The rows of a group lie close to one hidden flat surface of 8 dimensions, which passes through zero. Surfaces can cross.
Some rows, each with its group after it:
[-4,105,289,-7,27,133,-83,-89,-388,39,-108,-15,-185] : (4)
[165,-164,83,189,-76,-198,150,-26,-228,-303,-59,184,-178] : (1)
[-14,-178,-287,11,-227,159,87,-58,254,610,235,-114,114] : (5)
[-57,212,219,-79,66,53,79,162,-80,83,37,-72,125] : (3)
[-256,23,-34,147,-26,193,-497,-239,192,-16,-58,-369,-133] : (3)
[79,147,78,35,252,-58,52,-3,157,-237,-32,78,147] : (5)
[-239,-103,-234,81,-103,37,25,-47,221,92,55,75,193] : (0)
[-193,22,40,-136,88,-179,64,202,-130,-163,-62,69,7] : (3)
[191,-8,-29,75,-212,-160,-52,-181,123,-197,-49,-286,167] : (2)
[237,222,165,-225,-31,-34,298,58,-146,-135,88,83,96] : (1)
[129,-70,-23,-87,-94,-243,89,6,-45,-158,12,-108,-62] : (4)
[-48,-223,-77,100,-132,-268,39,121,-176,-172,-208,161,74] : (5)
[-145,-105,116,243,167,-115,-173,249,-262,-353,-314,288,-193] : (5)
[-295,-121,-144,119,-131,-27,-153,123,29,-55,-78,24,-24] : (2)
[-40,51,-17,-176,-37,-69,105,-289,72,-14,82,-163,165] : (0)
[-3,234,190,-189,-4,160,94,43,-148,180,112,-60,-21] : (5)
[-264,-232,-89,-22,308,-175,-133,48,67,175,-116,-27,-32] : (0)
[-59,73,215,266,54,77,-121,134,-171,-107,-217,84,41] : (5)
[-123,-247,-167,-179,56,-321,-106,-127,-138,-273,-167,57,-196] : (4)
[88,-68,-95,-68,110,-203,27,261,225,-29,184,-116,-211] : (4)
[237,-13,-76,-160,-7,91,64,-242,-194,-95,-71,293,-112] : (2)
[232,85,-3,66,-174,115,-37,60,118,-123,249,-113,-311] : (5)
[148,172,203,6,110,-208,42,139,66,-382,28,-127,-66] : (1)
[202,29,31,-163,-128,-159,160,37,-15,41,81,-199,88] : (2)
[202,39,76,-152,-140,-324,44,-163,23,-387,75,-378,-109] : (1)
[-345,39,-225,99,-471,169,-44,-147,70,-267,53,117,172] : (0)
[15,17,-144,122,-162,344,1,53,22,101,128,336,-92] : (0)
[412,99,-68,-314,-419,-8,384,0,-67,101,289,-87,32] : (0)
[68,-19,-51,-248,-250,61,-22,-175,-128,172,147,-221,-215] : (3)
[61,4,84,75,-98,26,117,-31,-175,77,-90,74,182] : (5)
[38,82,-2,69,-322,115,81,534,-58,174,104,9,41] : (2)
[-54,-115,-222,-137,-10,-294,159,383,118,-26,-27,102,244] : (1)
[118,266,237,151,-32,324,-60,215,-177,-33,-23,142,-81] : (2)
[459,-83,-237,106,-380,68,-58,-88,214,164,13,-196,166] : (2)
[-15,-210,-106,128,35,56,49,-165,-234,-12,-215,488,-12] : (1)
[-332,-237,-139,-262,80,214,-299,-245,-253,608,-36,-80,-351] : (3)
[-83,325,181,-263,-211,117,-42,7,-129,-99,87,-278,68] : (4)
[-158,26,-46,311,153,125,-171,-390,357,-119,-86,-4,270] : (0)
[213,16,65,129,104,-38,-18,-177,39,-223,-109,56,32] : (0)
[-178,-29,-92,-237,41,-91,22,42,-111,-112,-49,138,-39] : (4)
[-285,-153,-97,-23,21,-28,-45,106,-186,76,-156,219,-3] : (4)
[24,128,297,16,-194,-5,-34,140,-422,-190,-114,-85,-91] : (5)
[-144,-317,-187,21,-280,-296,-113,94,-16,199,-156,-327,168] : (3)
[-2,-43,-153,-461,-31,-188,343,-31,-102,-4,157,130,-14] : (3)
[141,0,-43,-540,420,-251,59,-703,-80,-510,-62,147,-258] : (1)
[173,-171,-15,-47,-41,-414,34,181,-21,-224,17,-180,-235] : (4)
[-20,136,133,-27,-10,370,-290,-352,-50,206,53,-267,-214] : (3)
[179,-145,-177,21,-2,74,129,-426,116,116,69,157,32] : (1)
[79,266,173,-94,258,496,10,-281,-11,301,176,143,-124] : (0)
[-6,-11,44,-120,-92,84,40,94,-175,252,94,-40,-151] : (3)
[120,-66,66,13,28,70,106,-254,-4,125,246,-37,-279] : (1)
[-238,53,13,187,100,31,37,-259,321,-75,126,-103,205] : (2)
[282,86,239,198,214,-36,-67,36,24,-186,36,-56,-269] : (4)
[-107,-4,-66,-59,-218,108,-36,348,-104,236,66,15,-90] : (2)

New rows. What belongs after each?
[59,-113,-32,-133,-73,-165,263,86,-173,28,116,132,-136] : (1)
[14,-107,-63,182,135,10,-116,-167,199,-12,31,-42,-92] : (1)
[46,-53,-31,245,-202,133,-67,-88,119,183,49,-143,77] : (1)
[-50,70,-123,-170,221,64,-46,-51,259,-33,162,3,-114] : (4)
[-172,138,15,-97,105,381,-257,-218,91,162,156,-78,-303] : (3)
[-52,194,-77,172,99,162,98,97,549,98,236,-31,322] : (3)
[-13,-188,-231,37,-80,-130,29,-108,159,1,-55,46,142] : (4)
[-234,-178,-231,-209,-45,-123,-27,262,64,248,135,-109,-125] : (4)
[-59,-29,30,-54,-177,76,101,-90,-205,331,-46,-64,201] : (5)
[-10,48,-189,123,-244,219,-120,329,227,-125,377,69,-498] : (3)
[-225,221,90,272,-12,245,-83,-342,194,-321,-34,69,276] : (0)
[190,213,308,208,-56,454,-195,43,-220,178,83,-25,-358] : (3)
[205,156,228,-119,59,-55,392,273,-288,38,30,248,98] : (3)
[133,223,189,-95,-237,190,-174,-224,-337,-377,-122,-34,-176] : (2)
[71,252,163,52,-72,353,-47,-125,-182,-7,-205,179,292] : (1)
[22,-132,-180,-246,-304,-239,161,125,-69,2,129,-129,-57] : (3)
[83,-138,120,387,146,-297,-197,429,16,-220,-300,-63,-2] : (0)
[14,-163,-96,-250,-17,-40,98,-381,-137,64,129,25,-282] : (1)
[182,-269,-208,-218,27,-90,-33,-72,-269,-15,-118,277,-399] : (0)
[58,94,36,-76,318,44,174,-48,125,27,52,217,124] : (5)
[-72,-5,45,64,61,-59,55,71,-14,71,-129,25,275] : (5)
[-293,-116,-58,74,18,-146,-20,169,-23,-156,-81,134,-8] : (2)
[331,27,57,79,-213,124,36,-239,-16,129,66,-168,26] : (3)
[140,-137,-231,29,-109,-328,240,17,166,-354,-68,179,297] : (4)
[143,65,73,-16,-29,226,30,-300,-125,63,42,90,-97] : (5)
[137,-158,29,468,-73,84,-235,116,-51,-19,-157,107,-181] : (3)
[-34,106,-167,-207,149,65,209,54,252,17,185,232,116] : (4)
[-28,-96,-159,-194,-66,-208,230,268,-51,38,21,142,95] : (1)
[-182,-178,-95,-104,78,163,-184,-160,-49,509,85,-115,-282] : (4)
[-137,-204,-132,-163,198,-30,-153,-130,-97,127,-120,120,-206] : (2)
[-280,-196,-242,24,-45,-122,-158,100,210,43,-5,-104,22] : (3)
[-64,48,31,-121,7,-203,19,47,-83,-350,-91,11,-3] : (3)
[-58,-69,-24,-152,73,-5,-78,70,-173,114,-15,35,-231] : (0)
[-82,-93,-56,89,11,-221,148,331,48,28,-102,94,297] : (5)
[80,58,-11,4,-242,165,-30,260,-134,95,92,49,-187] : (0)
[-199,296,236,-197,265,91,-11,286,-20,88,78,-112,27] : (5)
[-101,-11,-176,-31,114,-59,-1,262,245,82,-24,48,203] : (1)
[263,48,-85,-72,-379,14,123,170,-52,-260,297,36,-417] : (3)
[-115,-102,-257,-144,237,-78,185,-133,243,39,76,275,135] : (3)
[38,-104,-166,1,-150,125,230,28,-63,337,52,274,176] : (1)
[-106,-155,-113,-177,-81,-6,-172,77,-375,-119,-128,233,-413] : (0)
[176,-86,-60,120,247,54,197,-101,87,87,-13,400,127] : (3)
[-94,-66,-91,-218,-442,-161,-137,51,-188,-106,-19,-334,-150] : (0)
[140,-194,0,-59,362,-509,305,217,119,124,-54,-15,239] : (0)
[97,-233,-314,-308,-127,-209,37,-431,27,-162,72,-29,-216] : (5)
[192,1,67,174,16,70,-54,-261,16,-29,-55,-40,30] : (4)
[56,116,120,-31,260,57,217,129,126,319,154,10,158] : (0)
[122,52,220,82,76,-77,7,224,-167,-84,0,-20,-230] : (4)
[-153,159,-62,-341,39,-82,114,-209,230,-33,150,-256,271] : (3)
[6,7,-77,-140,70,-39,124,-128,77,16,62,65,99] : (3)
[-218,-73,-6,-249,-129,-112,-28,63,-262,77,-61,-127,-56] : (5)
[-26,-204,-132,18,-373,-19,84,-36,-96,296,122,-133,-57] : (1)
[-161,-22,-164,-76,-42,-39,-179,-157,185,-154,-54,-139,77] : (4)
[-44,-231,-263,16,-342,-249,-34,8,57,-54,-130,-152,239] : (1)
[-380,-109,-121,-54,141,-190,277,332,113,189,73,187,257] : (0)
[38,-77,-114,-321,402,229,176,-346,-62,395,186,396,-278] : (4)
[79,195,83,-90,-163,150,-25,-23,32,-1,198,-213,-100] : (3)
[-16,-86,-86,-39,324,-139,32,126,48,-201,-39,314,-191] : (4)
[292,-78,9,477,151,-96,-40,266,394,-21,95,-89,-73] : (4)
[96,2,88,116,-7,247,24,-242,123,363,382,-202,-319] : (1)
[5,-167,-74,-140,-121,-70,8,-34,-179,207,-20,-68,-72] : (3)
[-145,117,-212,-276,-45,-9,106,-152,145,-236,18,147,276] : (4)
[-156,-156,-236,24,-200,-166,-31,186,210,102,57,-193,102] : (3)
[-6,-392,-55,234,74,-197,221,58,-383,-124,-129,624,-316] : (1)
[245,-200,-126,-111,-368,-127,90,-209,-88,288,12,-280,85] : (3)
[-94,-161,-194,84,209,-28,-124,92,176,-53,15,199,-241] : (5)
[296,-123,50,306,36,-314,18,334,196,-41,-123,-204,180] : (0)
[-344,-180,-223,72,4,-103,-361,157,78,-61,-322,-35,158] : (1)
[258,303,385,-300,-161,-30,237,-6,-442,-132,43,-164,-16] : (3)
[2,-241,-57,174,-103,-112,97,101,-60,69,62,111,-181] : (1)
[-380,-178,-167,-166,-253,54,111,-7,-353,302,-193,260,309] : (4)
[-151,109,76,-256,-13,-95,-1,-8,-129,-143,-8,-130,-12] : (3)
[-69,-35,-116,54,-134,64,-92,58,180,97,95,-173,-19] : (3)
[-24,-28,-202,46,197,-78,6,213,486,20,159,-5,47] : (5)
[207,45,23,-20,-121,2,195,-38,-89,-31,71,76,8] : (5)
[24,115,22,207,187,51,151,300,147,-122,-11,347,193] : (4)
[-129,152,-104,-421,-92,71,-62,-63,-12,114,-50,-172,221] : (1)
[-128,-163,-87,-84,115,220,118,-62,-263,356,28,456,-175] : (1)
[-183,-37,9,46,158,42,-161,172,-54,-41,-69,111,-211] : (5)
